All groups share one centre, and each spreads out both ways along 9 directions, with some noise.
In the rows, zero is written as 128.
Known rows, each followed by its group:
[147 163 159  65 133 172 112 119 164 114 159 146  77 157 195 148 163] => Z947
[162 159 182  96 206 149 133 145  49 118 110 168 130 144  81 120 135] => Z460
[150 155 129 158 131 128 137 158 124  88 132  94 111 186 131 122 103] => Z460
[149 148 128 132 116 175  90 107  96 123 160 110 108 172 207 112 121] => Z947
[102 105 124 141 112 132 139 116  84 140 113 141 147 131 140 143 135] => Z460
[118 121 139 118 150 138 131 128  90 124 115 145 130 122 118 132 126] => Z947
[127 163 125 156 127 126 140 132 141 142 145 144 122 166 165 142 155] => Z460
[157 154 121 126 140 141 111 114 154 118 139 110  84 151 141 118 128] => Z947
[105 131 115 147 186 127  84 137  97 195  94 100 141  61 127 118 100] => Z460
[117 136 119 174 211 143 133 105 121 121 109 128 131 143 125 104  11] => Z397
[141 100 114 117 116 133  93 158 100 154 127 105 204  91 133 126  93] => Z903
[136  93 108 140 113 140 129  91  84 130 119 143 153 139 123 131 105] => Z947
[ 97 132 190  96 111 128 106 148 144 143 126  75 114 107 158 102 141] => Z397
[129 124 116 154 102 145 127  98  83 131 165 164 152 143 144 117 141] => Z397
[144 111  99 144 102  87 113  33 187 232 110 123 111 124 152 140 180] => Z947
[125 125 131 154 110 149 152  78 122  76 150 144  94 183 140 112  98] => Z903
[131 134 107 166 120 112 108 121 142 158 142 105 122 113 129 103 132] => Z903
[112 133 131 146 125 125 123 112 139 139 134 111 116 129 151 113 123] => Z947
[156 134 178  68 169 130  80 122  83 213 111 144 152  79 129 131 188] => Z947
[ 96 135  60 149 140 156 129 160 117  97 146 166 141  99 147 156  95] => Z947
[132  86 160  97 122 161  93 119  33 137  98  71 144 123 148 111 108] => Z397
[115 128 130  83 193 133 143 161 150 110 102 179 149  82  96 158  94] => Z397
[116 158 168 130 197 137 114 146  76 165 112 144 143 100 122 119 123] => Z397
[ 97 167 225 104 160 152 130 143  32 153 137 174 131 124 133 110 201] => Z903
[115 121  96 140 118 125 138 150 184 117 129 117 149 119 145 151  90] => Z460
[136 124 155  92 144 144 113  91 174 139 100  81  87 150 177 135  95] => Z903
[112 138 117 118 147 123 134 147 194 107 133 122  97 104 131 132 114] => Z397
[146 105 138 107 103 153 144  82  98 106 132 158 121 176 141 135 130] => Z947
[147 140 155 100 166 134 119 135 138 136 130 152 148 121 123 127 106] => Z460
[ 78 136 180 138  84 115 133 182 127 115 173 113 149  98 140  86 145] => Z460
[132  68 143  61  57 131 148 109 150  96 138 155 166 119 116 145 132] => Z397
[ 79 133 195 166 108 115 147  89  96 167 148 158 150 131 141  91 148] => Z903
[176 156 109 121 159 144 173 137 181  84 119 166 145 224 163 203  83] => Z460
[ 83 156 102 153 145 142 116 141 124 164 162 171 143  88 168 131 139] => Z397
[115  89  82 107 139 128  95 142 129 150  95  95 141  45 109 142  95] => Z903
[133 134  94 126 128 137 106 111 133 170 139 148 138 103 169 150 147] => Z947
[ 92 106 102 174 115 105  91 107 101 198 120  82 133  66 130  95 132] => Z460
[110 127  96 176 138 119 103 101 139 182 120  85 111 102 142 105 113] => Z903
[122  87 177  60 115 156 144 100  73  93 113 163 123 123 108 137 153] => Z903
[ 85 104 123 123  90 156 143  79  77 138 123 159 124 140 181 161 159] => Z460
[112 168 117 175 189 123 142 106  86 192 135 220 143 121 123 138 163] => Z397
[106 144 139 134 147 140 125 135 115 138 147 157 138 110 144 124 124] => Z397
[107  86 145 141  72 103 186  66 134 142 150 220 201 141 113 140 134] => Z903
[127 119 127 124 117 111 107 145 102 167 131 139 165  79 105 120 167] => Z903
[115  76 122  95 114 117 150  75 171 148  98 155 157 114 128 163 111] => Z903
[ 87 134 119 137 114 150 144 117 123 120 148 169 126 130 172 149 136] => Z947
[145 148 158 177 153 152 100 105  13 147 126 103 112 169 140  77 127] => Z397
[ 95 103 131  67 120 155 150 137 149  80 130 170 141  93 142 167 114] => Z460

New rows. What belongs after each?
[ 55  99 117 142 149 128 140 110  82 182  87 154 164  68 135 155 120] => Z947
[ 92 120 144 141 124 136 132 142 101 123 136 125 153 110 137 105 109] => Z947
[141 115 100 127 147 149 146 121  92  86  97 123 110 170 123 157  99] => Z460
[122 155 161 137 140 129 114 156 107 156 166 162 170 103 135  98 143] => Z397
[ 79 108 114 112 131 162 127 120  82 114 109 131 106  96 144 143 124] => Z460
[166 100 160  75  97 118  80 101 127 168 114  62 112 114 133 105 166] => Z903
[213 124  67 168 125  79 121 106 220 125 134 104 135 169  68 102  71] => Z460
[161 134 126 105 151 114 122 137 137 128 105 109  94 129  90 131 145] => Z397
[ 72 121 108 117 138 179 125 115  81 108 120 137  95 109 178 156 115] => Z397
[135 142 114 159 190 118 154  88  86 140  81 153  70 151  76 139 155] => Z947
[109  92 160  97 100 147 141  77  34 109 118 158  97 118  88 111 180] => Z903
[109 122 123 111 112 135 128 130 137 129 147 148 127 103 143 141 157] => Z397
[122 111 130 122 124 136 134 118 115 139 112 136 167 145 159 154  99] => Z460
[119 136 130 187  92  88 159 150  82 137 136 134 148 148  95 112 179] => Z460
[131 128 114 147 147 113 133 122 113 160 114 143 154 112 111 137 137] => Z460
[126 129 139 146  88 119 135 100 145 159 152 140 158 163 173 126 141] => Z460
[153 169 115 125 162 145  99 180 128 114 164 134 116 115 130 109 133] => Z947
[160 169 173  81 207 124  94 143 107 184 102 132  98  92 101 122 185] => Z947
[104 125 100 105 145 138 127 122 167 139 120 154 117  96 151 170 132] => Z947
[154  98 119 123 101 122 121  91 136 161 120 125 180 143 148 140 106] => Z903
[126 155 156  91 150 162  99 191 128 101 162 121 138  95 151 111 113] => Z947
[158 107 144 129  58 120 138  89 108 122 168 163 150 166 117 106 166] => Z397
[152 126 151 109 123 132 117  95 160 147 156 155 143 128 142 111 124] => Z460
[117 107 174 113  84 110 143  69 141 156 135 140 134 132 133 111 156] => Z903
[165 118 147  87 148 147 141 101  88 101 115 171 114 158  95 144 146] => Z947
[131 136 120 169 128 109 101 138 134 150 147  83 127 113 125  80 107] => Z947
[ 73 156 120  97 140 149 104 168 125 152 126 107  73  68 178 154 191] => Z397
[128 135 101 145 143 133  86 129 100 154 122  83  86  96 116 100 150] => Z903
[125 115 134 138  89 138 109  96 115 124 132  71 102 147 156 101 127] => Z397
[122 167 129 179 130 116  95 167 158 152 170  90 138 111 151  80 110] => Z903
[110  98 103 162 101 103 145  92 133 148 137 170 174 120 120 125 114] => Z903
[134 114 101 147  97 138 110  92  66 173 147 166 156 126 146 135 174] => Z397
[122 119 138 105 131 143 114 105 131 106 122 100  63 119 121 110 137] => Z903
[120  75  60 116 106 140 145 101 136  74 107 128  92 105  91 153 104] => Z460
[ 95 134 179 129 152 128 130 176  54 141 113 135 172 108 117 120 132] => Z460
[ 72 165 161 171 201 160  92 131  16 212 122 151 154  97 182 110 133] => Z397
[106 157  73 172 136 147 131 101 122 155 148 170 101 138 178 159 160] => Z947
[138 143 147  81 150 130 115 137 164 144 115 118  87 102 126 135 163] => Z903
[ 71 113 113 108 130 163 121 118 106 127 118 136 100  88 172 156 131] => Z460
[ 77 154 182 113 159 152 139 152  93 125 133 156 113 116 146 128 153] => Z947
[ 64 163 186 149  95 118 151 172  99 146 166 163 167 125 173 130 196] => Z460
[135 127 191  89 126 131 102  99  99 177 111 100 102 126 148 115 174] => Z903
[165 162 178  96 145 172 116 100 154 112 161 135 114 197 194 120 102] => Z460
[109 130 168  97 175  91 125 124 163 181  83 111 105  76  85 122 156] => Z947
[205 138 110 153 138 115 124 103 111 106 130 126  95 171  60  99 135] => Z947
[128 114 134  93 142 111 102 158 142 167 128 135 169  53 106 124 131] => Z947
[148 112 155  82 119 153 116  60 120 155 113 134 103 163 175 149 149] => Z947
[107 135 140 141 200 140 121 118  85 158 101 149 143 111 126 129  84] => Z397
[144 151 151 112 147 116  98 155 130 157 148 137 136  90 115 110 158] => Z947
[ 96 113 107 134 112 165  98 111  62 141 118  98 110 112 185 133 135] => Z397
[148 117 130 152 143  96 133 152 135 161 100 114 204 138 105 132  81] => Z460
[109 118 128 128 145 126 101 124 160 150 104  68 117  91 139 112  78] => Z947
[139 151 161 149 127  92  92 151 135 178 156  98 144  92 104  69 157] => Z947
[ 91 104  52 167 148  93 113 171 186 162  86  73 177  57 119 153  49] => Z460
[ 73 147  67 167 127 137 121 174 166  82 132  61  59  88 153 123 107] => Z460
[126 128 138 133 110 124  91  99 167 180 138  79 122 113 175 109 125] => Z947
[170 108 166 103 100 150 122  88  77 101 139 129 131 183 131 104 121] => Z947
[121 127 171 128 127 127 120 101 129 167 129 115 143 142 169 115 122] => Z903
[ 65 101 124 155  87 120 122 115  67 164 122 115 141  85 144 119 157] => Z460
[ 99  95 122 135 139 119 144  99 101 146  92 140 149 101  99 137 112] => Z947
[133  88 139 139 103 107 135  66 134 165 124 147 177 139 126 118 103] => Z397
